All rows are made from the same 12 directions, up to rounding. Whole rows:
[[  6  -9   3  -6   6  15   0 -20  -1   7   8  19  20  12   9   3  -7   1
    5  12  -5  16  -6  -8]
 [  4  -5   3  11   7  -1  25 -23  -1  -1  -3   6  -1   4 -19   9   6  10
  -16  15  -1 -10  -2 -19]
 [  4 -14  15  -6   1  24   8   4  16  -2  -4   5  -9  18   1  -4   2  22
    0   4  -9   4   7  14]
 [-27   9  -1  10  -6   9  -9 -20 -13   5 -11  -6 -23 -13  -9   0  10  11
  -14  -3 -18  -1  -7  -5]
 [ 18  -2  -1   7   0  -5   7  21  13 -20   3  -6  -1  -2 -16  -9   6   6
   -3   7  16 -10   5   4]
 [ 29  24 -15  -6  -5 -14  11   6  13 -16   7  -4   9  -7 -19  16  -3 -18
   15  -1   0  18  -7 -17]
 [ 20  12 -10   2  -9 -11  19  10  13  -7   2  -2   2   8 -14  18   2 -12
   -1   3  -3   4  18  -9]
 [-25  -1   2   9   8   5   0 -18 -12  20  -7   3   3  -3 -10  11   0   0
  -10   6 -14  -3  -7  -9]
 [  3  -8  -2   6   4 -16 -16 -10 -13   5  -5   7  18   1   2  13   5 -19
  -15  -6 -17  -7  18   5]
 [-11  -9   1   9  16   6 -11  14  -2   3  -2  -9  -8   1 -15   2   7   4
  -10   5   4 -10  12   2]
 [  2  -2 -10   5   6 -27  -4  -4 -18   3  -8  -4  -1  -9   1  16   4 -18
  -13  -8   3  -9  19  -6]
 [ -5  14   0  19 -23   9  24  -5  13  -2   7  -2  -6  10 -17  -6  10  10
  -11  12 -11 -16  -4 -11]
 [ 13  14   4 -13 -13   4  13   8  19 -17  -6  -4  -8   0 -13  -1  -8  12
    4  -6  -3  18  -8  13]
 [ -5 -13   1   2  18 -18   1 -20 -20  12  -8   9  16 -13   2   9  -3  -8
   -7   2   5  -8  -8  -8]
 [ -7  18 -16   8 -31  -1  13  10   5  11  -2   3 -12  -5   9  13   7 -11
    7   1 -13   8  20  -5]
 [  8   4   1   5 -11   2  14 -19   0 -18   5   9  12   4 -15 -11  -9  15
  -25  16  14   6 -11   0]]

The start of a row, then its end:
[ -3   2 -11  15  -1  -1   7   4  -1  13  12   5  12   0   2   5   6 -14
   9]
[ 15   3  -9   3 -21]
[ -5   2  -3  10  -1  22   1  19  12   2  27  -8   1  28  -3 -16  -1   3
   3]
[ 17  17 -11   4 -11]
[ -2  -2   1  -5   2  30 -17   7   8   4  23   5  15  28   7 -10 -10   1
   6]
[12  4 16  2  2]
[  2 -24   9  -8  18  19  -7  -1   0   0  -6  14   1  -7   9  -8   0  18
  10]
[10  7 12 -6  8]
[ 12   4 -22   9   1 -10  17   4  -4   3   6   2  -4  -3  -3  20   6 -14
   2]
[ 16  16   6  22 -30]
[-11  -8 -10   5  12   0 -23  11 -16  -1  -2  -7 -12 -13   2  -3   3   0
  -9]
[ 4 20  4 15  2]
[ -2  -6  -2  15 -13  27   4   4  10  -2   7  12  -2   7  -2  -7  11  14
  -5]
[23 -5  4 12 -2]
[ 10 -18   6  -2   1   8   4  -7   2   4  -1  20  11   2  17  -2   4   5
   9]
[ 8 -6  3  3  2]
[-10   7  -1   0  -9  15   0   2   8  11  -4  10   3 -19   4   1   3   2
  26]
[  5 -18  15 -21  -2]
[  4  -4   8 -19   4  -7 -15   4  -1  -2 -12  -5  -7   1  14   4  -5  -3
   4]
[-25 -10   8   7  22]
[ -7 -12   6  -2  -5 -10  -2  -4 -11  -1 -15   5  -7 -15  18 -11   0  10
  -7]
[-8  6 -6  1 19]
[ 23   5  -2  -3   2   4   2   3  12 -15  22  -8   2  21  -1  -9   3  -4
   9]
[  0   8  -6  -2 -15]
[ 24 -16   6   6 -16   8   5   6  12 -23   8  17  14   9  10 -25   4  16
  -9]
[16 13 -4  8 18]
[ 16   2   1   4  -4  -3  -2   4   7 -17  13  -8   8  31 -13  -3  -2  -4
 -25]
[  0   4 -10  21   6]
[ -9   1  -9  -3   9 -11   5  32  -1  13  10  -6  13  -2   4  -3 -21 -13
  11]
[ 8 40  1 -1  1]
[ -2 -25   7  16  -1  -1  16  11   1   2  -2  11  -1 -14  14 -23  13  16
   5]
[ 17  21 -29  -3   3]
[18  6 -9 -9  2  5  0 10 11 -4 13  0 -1  0 10  0  2 -9 31]
[  0   5  12  -6 -16]
[  9  -8  -5  -5  -7  -5  -3  13  -1 -10 -11  12   6 -11   3   3  -9   3
 -13]
[ 7 14 23 21 23]
[-26  10   2   9 -10  -8  -4  15  -3  12  -3 -13  -9 -18   8 -16   4  -4
  13]
[-12  -1 -24 -20   6]
[  5 -13   2  -2  10  23  -3   1   5  -6  -1  15   3 -18   1 -12   3  19
  16]
[ 20  10  18 -19  -2]
[ -3   6  -6  -2  -3   0   2  22   4  -7  -2 -14 -18   8 -10   5  -7   4
 -15]
[ 0 17  8 26 10]
[-13   1   3   7 -14 -14  30  -4   1  25 -12  11  12   6   2  21  -5 -10
  -8]
[  1 -16  -9  13   4]
[ -8  28  -9  15 -26  -9  12  28  16   8  11 -13   3   5  -9   1   3 -20
  10]
[ -3 -10 -18   1  -3]
[ -6   3  -9  -1 -36  17   3   0   3  11  -2  22   0   1  31   2  -2   0
   5]
[  7 -13  27  21  12]
[-17  21  -3  -5 -25 -16  15  -7  -5  12  -6  -1   2  -9  12   0 -15  -9
   2]
[-13  -2   2 -15   7]
[-16  -8   8   9   4   6   9  14   7  13  -9   0  -6  -5  -7   1   6   8
   4]
[  5  -7 -13  -1   6]
[  7  18  -3  -9 -21 -14  11  17  10 -13   4 -13  -8   5   5 -12 -12  -1
   1]
[-13  17  -1   0  14]
[ 11 -20  -3  -6  14   0  -4  -5  -7   1 -20  21   2 -27   5  17   6   4
   6]
[10 -3 25 10  2]
[ 20   1  11  -9   7  -3  16 -20   8 -12   5  -5  -3  17  -6  -1   1   7
   2]
[ -9  -5 -10 -13 -12]
[  3  11 -15  -5 -27   6  -7   4   1   4   3   8  -5   8  24  11  -1 -13
   4]
[ -4 -12  26  29   4]
[  2 -15   2  13   2 -11  -7   1  -6   6   3  13  30  -1   6  -4   4 -13
  -7]
[  7  -3 -19   4   7]
[ 11   4  -2  12 -16  -4  -6  19  10 -12  18  -5  16  20  -2 -16   2  -9
 -11]
[  3   5 -19  13  11]
[ 24   8 -12   2 -16 -21  -3  -2  -4 -21   3   8  21  -7  -2   0  -4 -14
 -15]
[2 8 9 9 7]
[ 18  -4   0   9 -14  -5  16   2  12  -1  -6  13   0 -12   9   3  21  -3
  19]
[  1 -21 -12   2  -6]
[  3  10  -6  -3  -2 -21 -13 -23 -20 -19  -9  -9 -11 -22  -4  -6   0   0
 -18]
[-14   7   2 -11  -1]
[ -9  -1  15   3 -11  -9   7   4   7   6 -13  -6  -5   7   1  -1   6   1
  -7]
[-18 -25 -25   4  21]
[ -8  16   7  -6  -6   9  11   3  12  -5   3  -8  -1   4 -17 -10 -15  12
   0]
[  0   5   6 -26   6]
[  6  -2  -3  -3   0 -14   9  -3  -7  -4   2   5  15   5   0   1 -16  -4
 -16]
[ 6 23  4  6  4]
[-15  10  -5  -3   6  -1  12  -4  -4  19   8 -11 -14   6   9   6  -2  -7
  19]
[ -6   5  -7  -9 -25]
[  5   0   0   0 -13  11  -9  -1   4  -8  -1   1  -9  17   2   4   5   4
 -17]
[ -3 -15   8  28  12]
[-14  21  -1  13  -9   9   4   0   8   6  16  -9  11  12 -20  -5  -3  -6
  -1]
[  7  -9 -10 -19 -12]
[ 11  13  -8  12 -22 -17   6  -5   0 -15   0  -1  -1 -17  -1 -10  12  -5
  -2]
[ -3  -2 -13  -8  -5]
[  6 -32  13   4  23  -4  -7   2  -4   5 -12  17  23  -8   0   3   5   1
  -3]
[  9  -4 -10   3  14]
[ -2 -13  16   4   5   4   2  22  15  -5 -13   3   9 -10 -17  -9   0  15
  -3]
[ 5 -3 -8 -9 28]
[ -4 -11   2  14  -5  11   5   2   3   7  11  17  25   5   4 -13   0   2
  -1]
[23  6 -9 -5  0]
[ 26  -3   6 -14  14 -11  -1   5   9 -17  -9 -11 -16  -3  -4   7  10   0
  14]
[-21  -9  -3   1   0]
[ 26  -9 -15   3  -8 -14  -3   0  -5  -5 -10  16   1 -12  16  22  17 -17
   2]
[  0 -13  12  38  -3]
[ 18   7  -7   9 -28   7  20   9  17 -18   1   3 -22  -2   0  -6  17  13
   2]
[ 8 -1  0 15 -4]
[  7   7   1   7 -10   2  13 -13   5 -15  -4  -2 -18 -15  -8 -10  16  15
   4]
[  1  -7  -9 -18 -13]
[  3 -13  10 -18  19   6  -2   2   1  -5  -3  -5  -7  15   1  -1 -14  13
  -6]
[-5 16 10  6 13]
[ -2  -4  10 -11  13   0  -1   9   4   2   2 -16  -9  27  -3   2  -9   2
  -8]
[-14   5  -8  12  10]
[ -7   8   1  -3   0 -19  -5 -21 -17  -3  -2  -6   5  -4  -2  -3 -10  -6
 -17]
[-12   4  -6 -13   1]
[ -9 -12  17   2  15   9   5 -22  -5   2   6   0   5  12  -3 -18  -3  17
  -8]
[  5   7 -19 -25  -5]
[ 14  -5  10 -11  16 -25 -11   8  -2 -13   4 -12  21   9  -4 -11 -15 -11
  -7]
[-18  17 -16  -9  18]
[ 12  -5 -13  -2  -5   4  -4  -3  -7  -5  14  15  12  -7  24 -13  -6  -2
  10]
[15 28 17 -2 -9]
[ -6  14 -14  -7 -10 -11 -11 -20 -22  -4  10   0   5  -9  18 -12 -17  -8
  -6]
[ -3  26  16 -13  -7]
[ -5  19   6 -11  -6  12  -3   6  14  -2  13 -15   5  35 -16   1 -20  -2
 -11]
[-8 -6 10  0 11]
[-10   3   2   8  14   2   9 -22  -6   6 -10  -5 -11  -4 -27  18  10   6
 -12]
[  4 -18  -6  -6 -20]
[ -1   6  -5   8  -8   4  -7   3   4   4  -2  15  20 -30  -1  -2   7  -7
  22]
[ 10 -15  10 -25  -3]
[  1   1  -4  -6  -5   3 -19   6  -3  -9  -9   5  -5 -27   9  -8   2   4
  11]
[-5  0 19 -8 14]
[-15  -5 -12   8  33  -4 -31  -9 -27  18  10  -6   9 -10   1  10   5 -23
   6]
[  3   5  -6  -4 -29]
[ 10  -1  -7  15  -2 -21  -2 -20 -15  -7   4  -3  -1   2   2   1  17 -12
 -16]
[ -5  -5 -26  12 -18]
[ 16  -5  -9  -9   9  -8  -2 -16 -13  -1  17   3   8  18  20   2  -7 -13
   0]
[  0  21   5  11 -20]
[  3  -3  -3  -5  12 -17   5 -19 -15  -2 -16   0 -11 -21  -3  13   3   1
  -4]
[ -5   3   5  -4 -11]
[-22   3  16  12  -6   6   4  22  17  20   2  -6  13  10  -7  -7   3  -4
  11]
[ -5 -24 -30 -14  15]
[  4  11   1   2  -8  -2   7   2  12   4   0   0  11   9 -13  14   1 -11
   2]
[ -3 -24   0   1   0]
[-25  -4   3 -11   8  -3   7 -27 -20  23 -21   4 -17 -11  11  19  -7   5
  -3]
[-10  -9  12  -1  -5]
[ -5  -2  -9  -8   3  -5  -3 -13 -18   9   3  -1 -14   3  26   4  -3  -6
   4]
[ -8  12   5  11 -14]
[ -5 -15   4  -1  18  21  -8  13   3   2   4  -3 -13   6   0  -6   4  14
   6]
[10 12  1  5 -2]
[  1   2  -2   9 -20  10  16  -2   7  -2   5   1 -19   6  11  -9  14  11
   3]
[  5  -3 -10   8  -8]
[ -5  -2   1  -7  17   2   0  22   9  21  -4  -1   5  -2  -2  19  -3 -13
  27]
[-2 -9  7  0 -3]
[-20   2  -7   3   6  25 -13  14   2  14   3   3   2  -2  -8   7  -5   1
   6]
[17  0 23  3 -2]
[ 12 -13   0  -6  17  11  -7  11   3 -12   4  -2 -15 -12   8 -14   8  13
  21]
[ 4 20  4 -8 -7]
[  4   0   1   2  32 -12  -1  -9  -7  -5   3  -9  16  -1 -35  10  -8  -6
 -13]
[  6  12  -6 -16 -15]
[ 11  -2  -7  -4  12  -1   2  25   8 -10  -6  -4  -8 -16 -14   8   0   3
   8]
[ 8 17 16  7  1]
[ -7 -13  13  -2  30   0   5 -14  -8  -2  -8 -10 -13   4 -20   2  -1  17
 -16]
[  0   9 -12  -8  -6]
[-16 -13   6  12   6  -4  -5  -4 -10  12 -13   4   5  -1  -7  10   5  -1
 -22]
[  2 -13 -12  16  11]
[ 12   3 -10  -3   5   0   2   7   5  -8 -14   3 -13 -29 -11  15  10   3
  16]
[ 4 -4 22 -1 -8]
[  4  -3  -3  -1  10   8 -14 -18 -11 -13   9   8  16  -3  -7 -11 -11   7
 -14]
[ 15  20  17 -15  -4]
[ 13 -13  -3   6  14  18   0 -13   1  -2   9  15  18  20 -16  14   1   3
 -17]
[ 27  -1  14  17 -14]
